The groups are shells around one centre, one inside the other: the same stretched ball of 7 dimensions in 10 sizes.
(in the rows, 128 means zero)
Some rows, each with its group after it:
[148 190  84  96  97 187  87 160 122 213 151  71 201]  (6)
[119 163  52  75 105 194 143 190 152 219 149  73 140]  (4)
[112  87 125 142 156  90 152  97 160  97 113 147  81]  (5)
[118 131  84 133 152 105 146  82 168 129 132 127 113]  (7)
[140 112 108 112 131 166 133 129 159 163 147 100  92]  (8)
[121 153  85 138 136 109 116  98 149 149 140 128 152]  (8)
[145 158 120 100 116 210 118 199 114 212 122  99 147]  (0)
[150 134  95 122 124 167  99 146 141 175 163 126 124]  (1)
[ 82 101 132 162 151  56 156  74 161 106 103 139 104]  (1)
[126 134 110 115 145 103 131 152 116  96  85 153 159]  (9)
[126 124 115 116 169 178 184 176 141 164  91 156  69]  (4)
[101 138 105 115 121 143 148 148 147 181 120  95 130]  (8)
[147 141 135 126 144 160 123 142 121 153 107 130 134]  (3)
[123  97 117 132 130 100 119 107 151 111 135 124 114]  (2)
[112 123 129 162 155 149 161  61 185 197 146 104  59]  (6)
[110  86 102 127 159 101 167 123 164 100 114 155  70]  (9)
[102 128 105 130 112 129 121 150 144 179 143 112 132]  (5)
[132 148 140 124 119 197 125 159 130 222 129  89 126]  (0)
[ 98 108  99 137 116 117 133  90 181 175 166  84  97]  (1)
[125 132 111 143 145 159 142 101 166 191 148 114  88]  (3)
[101 109 156 148 130 117 133 141 130 153 105 129 117]  (3)
[ 95 120  94 151 135  78 133  75 171 136 145 123 118]  (2)
[124 121 159 161 160  93 126 111 118 105  84 170 132]  (7)
[108 126 114 110 103 150 130 144 149 187 138  69 131]  (1)
[139 147 117 138 108 117  66 124 118 149 148 118 189]  (1)
[130 112 145 127 128 141 123 134 133 147 117 108 120]  (2)
[111 104 153 146 168 172 193 119 166 185 103 124  32]  (9)
[117 122 134 118 111 139 114 180 116 157 114 115 148]  (0)
[ 89 107 149 132 124  92 144 131 134 127  91 106 134]  (4)
[133 109 159 153 162 105 131 109 125 100  89 163 114]  (7)
[119  76 118 163 146  54 111  61 165  76 148 156  95]  (4)
[105 172  87 100  94 141 113 171 124 192 127  78 198]  (6)
[146 158  76  85 138 208 153 170 148 196 129  99 115]  (7)
[139 114 122 129 139 109 115 107 138 106 121 130 132]  (8)
[ 93 126 162 164 147 114 157  82 152 169 100 107 106]  (4)
[112  98 151 160 143 127 138 105 155 160 130 130  77]  (3)
[135 121 151 155 147 124 114 117 126 136 114 151 122]  (3)
[162 160  73  93 141 194 126 169 134 172 135 129 132]  (5)
[117 162  74 120  97 131  93 120 149 190 169  81 178]  (7)
[127 142  65  86 128 137 135 175 134 132 118 126 152]  (5)
[138 146  93 125 115 171 103 132 150 202 170  99 130]  (0)
[133 139  55  98 127  99 108 153 131  97 130 146 173]  (0)
[106 136  95 156 155 133 158  69 186 188 152 120  77]  (4)
[154 160 102 111 130 227 126 166 141 233 151 102 111]  (9)
[146 165  53 106 144 166 128 152 145 169 145 143 134]  (9)
[ 91 121 130 153 109  97 111 112 145 168 141 103 141]  (0)
[ 95 115 156 177 145  88 139  57 160 150 120 117 105]  (7)
[118 102 113 113 129  82 125 128 135  81 106 125 144]  (4)
[139 117  99 123 151 142 142 105 163 138 137 124  91]  (3)
[ 79  94 143 161 153 125 183 116 171 178 116 133  45]  (6)
[125  93 150 159 161 147 149 125 151 157 124 160  51]  (9)
[107 151 127 152 114 113  97 131 122 176 131 122 173]  (7)
[120 155  77 112 110 155 119 131 156 198 159  82 146]  (2)
[109 120  93 116 126 152 152 129 171 184 147  93  91]  (8)
[110 109 109 119 155 101 159 158 132  96  84 166 113]  (6)
[145 123  53  91 142 134 130 165 144 107 135 155 122]  (6)
[137 143  88  92 108 159 105 192 120 161 133 111 165]  (2)
[103 156 115 113  97 136 110 180 114 185 116  93 188]  (1)
[159 167  96  86 114 216 107 214 109 204 131 109 160]  (1)
[120 134  96 150 139 110 115 104 151 150 148 146 126]  (2)
[133 157  86 100 109 160 112 140 142 181 145  77 163]  (2)
[131 111 154 166 161 160 141 121 146 179 127 158  63]  (6)
[100 119 115 145 109  69  94 122 131 122 134 129 168]  (5)
[127 126 112 145 153 155 147  99 168 179 144 126  76]  (3)
[141 124 123 140 168 160 150 125 147 154 117 156  78]  (8)
[110 124 142 138 127 100 121 118 128 129 103 114 151]  (8)
[152 173  93  89 127 198 124 179 121 189 118 102 161]  (0)
[102 139 108 158 132  96 116 108 143 157 137 141 143]  (5)
[134 113 175 157 171 126 145 115 122 119  78 163  99]  (9)
[139 168 112  99 122 177 119 191 106 180 103 112 174]  (5)

New rows, each followed by its group:
[106  92 193 180 177 105 168  85 144 125  78 158  63]  (9)
[119 176  86 110 116 134 109 180 109 167 114 127 199]  (1)
[154 151 105 126 136 143  93 151 114 142 128 153 163]  (0)
[135 122 157 142 156 131 139 107 131 128  91 131 116]  (9)
[120  89 112 143 145  66 119 103 146  74 125 164 115]  (7)
[161 153  56  84 123 208 117 178 146 195 165 109 124]  (1)
[124  99 120 130 157 118 157  98 162 114 114 129  81]  (7)
[103 116 119 125 115 136 138 123 158 177 138  82 112]  (5)
[136 141  62  83 112 151 117 165 142 151 145  99 154]  (3)
[155 137 124 127 149 174 125 136 134 163 124 134 111]  (3)
[ 93 146  80 120 108 139 136 138 162 205 153  85 134]  (9)
[101 127 139 153 124  96 110 147 116 145 111 147 155]  (0)
[147 113 130 133 123 141  99  96 150 149 155  96 120]  (9)
[100  99 126 176 144  58 122  46 169 114 144 138 104]  (5)
[150 141 124 106 133 194 128 173 124 181 117 112 124]  (3)
[140 132 128 156 155 107 107 108 125 117 117 172 137]  (7)
[110 113 147 139 121 127 126 125 139 161 121 102 122]  (3)
[109  98 189 184 169 108 145 125 122 132  83 187  82]  (4)
[107 140 136 141 135 128 133 153 121 164 100 138 141]  (3)
[146 179  92  90 125 210 129 194 119 210 119 103 158]  (7)
[108 128  68 134 138  71 123 105 154 106 138 152 143]  (5)
[115 124 174 153 140 100 115 165  90 117  70 169 160]  (4)
[104 130  92 128 127 104 135 102 161 146 136 104 132]  (3)
[107  97 127 171 160  80 145  52 175 119 134 144  77]  (8)
[125 114  96 133 126 110 106 130 145 132 150 141 127]  (8)
[149 121 135 129 145 149 120 132 130 136 117 136 116]  (3)
[132 136 101 125 142 184 142 163 147 199 140 136  91]  (1)
[138 138 111 113 124 181 118 185 125 188 134 126 126]  (0)
[121 141 119 109 111 118  99 208  89 129  95 145 195]  (4)
[105 101 154 170 141  68 112 116 124 104 107 171 130]  (7)
[124 112 137 133 126 132 114 167 120 146 119 142 126]  (7)
[110 115 133 150 135  86 111 148 116 115 107 169 145]  (7)
[142 161  76 104 134 167 123 168 131 170 131 131 148]  (3)
[134 120 136 158 160 131 138  62 164 149 132 126  86]  (7)
[175 157  47  84 121 157  83 152 132 130 160 124 175]  (9)
[107  96 125 125 151 142 180 123 168 152 113 114  58]  (1)
[126 145  60 113 132 113 122 117 154 133 143 125 148]  (3)
[124 115 125 146 138 119 126  76 163 146 142 108 106]  (3)
[116 152  67 107 107 141 116 145 150 182 156  94 157]  (3)
[124 127  57  96 110 148 120 166 155 166 164 109 127]  (1)
[117 113 100 148 147 118 143  61 186 154 157 112  80]  (5)
[ 98 112 112 118 128  94 147 123 149 119 108 107 130]  (9)
[117 132 158 151 147 129 135 135 120 153  91 142 128]  (3)
[118 121 186 176 137 104 104 103 116 144 103 139 140]  (1)
[109 142  84 150 120 111 107  87 166 179 173 111 135]  (1)
[ 92 113 108 154 133  75 133  76 167 133 139 121 116]  (3)
[144 151 149 144 132 171 102 149 113 190 123 130 144]  (1)
[ 96 126  90 140 103  45  88  91 145 109 148 112 187]  (1)
[143 141  89 125 136 130 115  78 161 144 151 103 134]  (1)
[ 88 120  72 128 109  74 118 115 161 135 154 112 147]  (7)
[141 130  88 124 152 136 129 135 143 131 131 159 114]  (2)
[115 132  83 111 135 151 152 157 153 170 131 124 107]  (3)
[157 164  42  99 137 156 113 123 155 154 162 122 147]  (1)
[ 98 125 123 137 131 104 133 157 125 141 104 146 139]  (2)
[108 115 159 167 149 112 141  82 150 154 113 125  99]  (3)
[149 155  84 122 115 134  73 151 119 151 154 139 181]  (9)
[103 125 137 151 166 143 177 129 149 172  96 148  76]  (7)
[126 117 112 117 131 136 126 168 129 139 119 140 124]  (3)
[134 126 112 134 119 121 100  79 158 149 158  88 137]  (7)
[139 154 169 141 119 173 101 140 110 200 114  95 159]  (4)
[102 129 132 139 133 163 158 131 157 210 127  98  89]  (5)
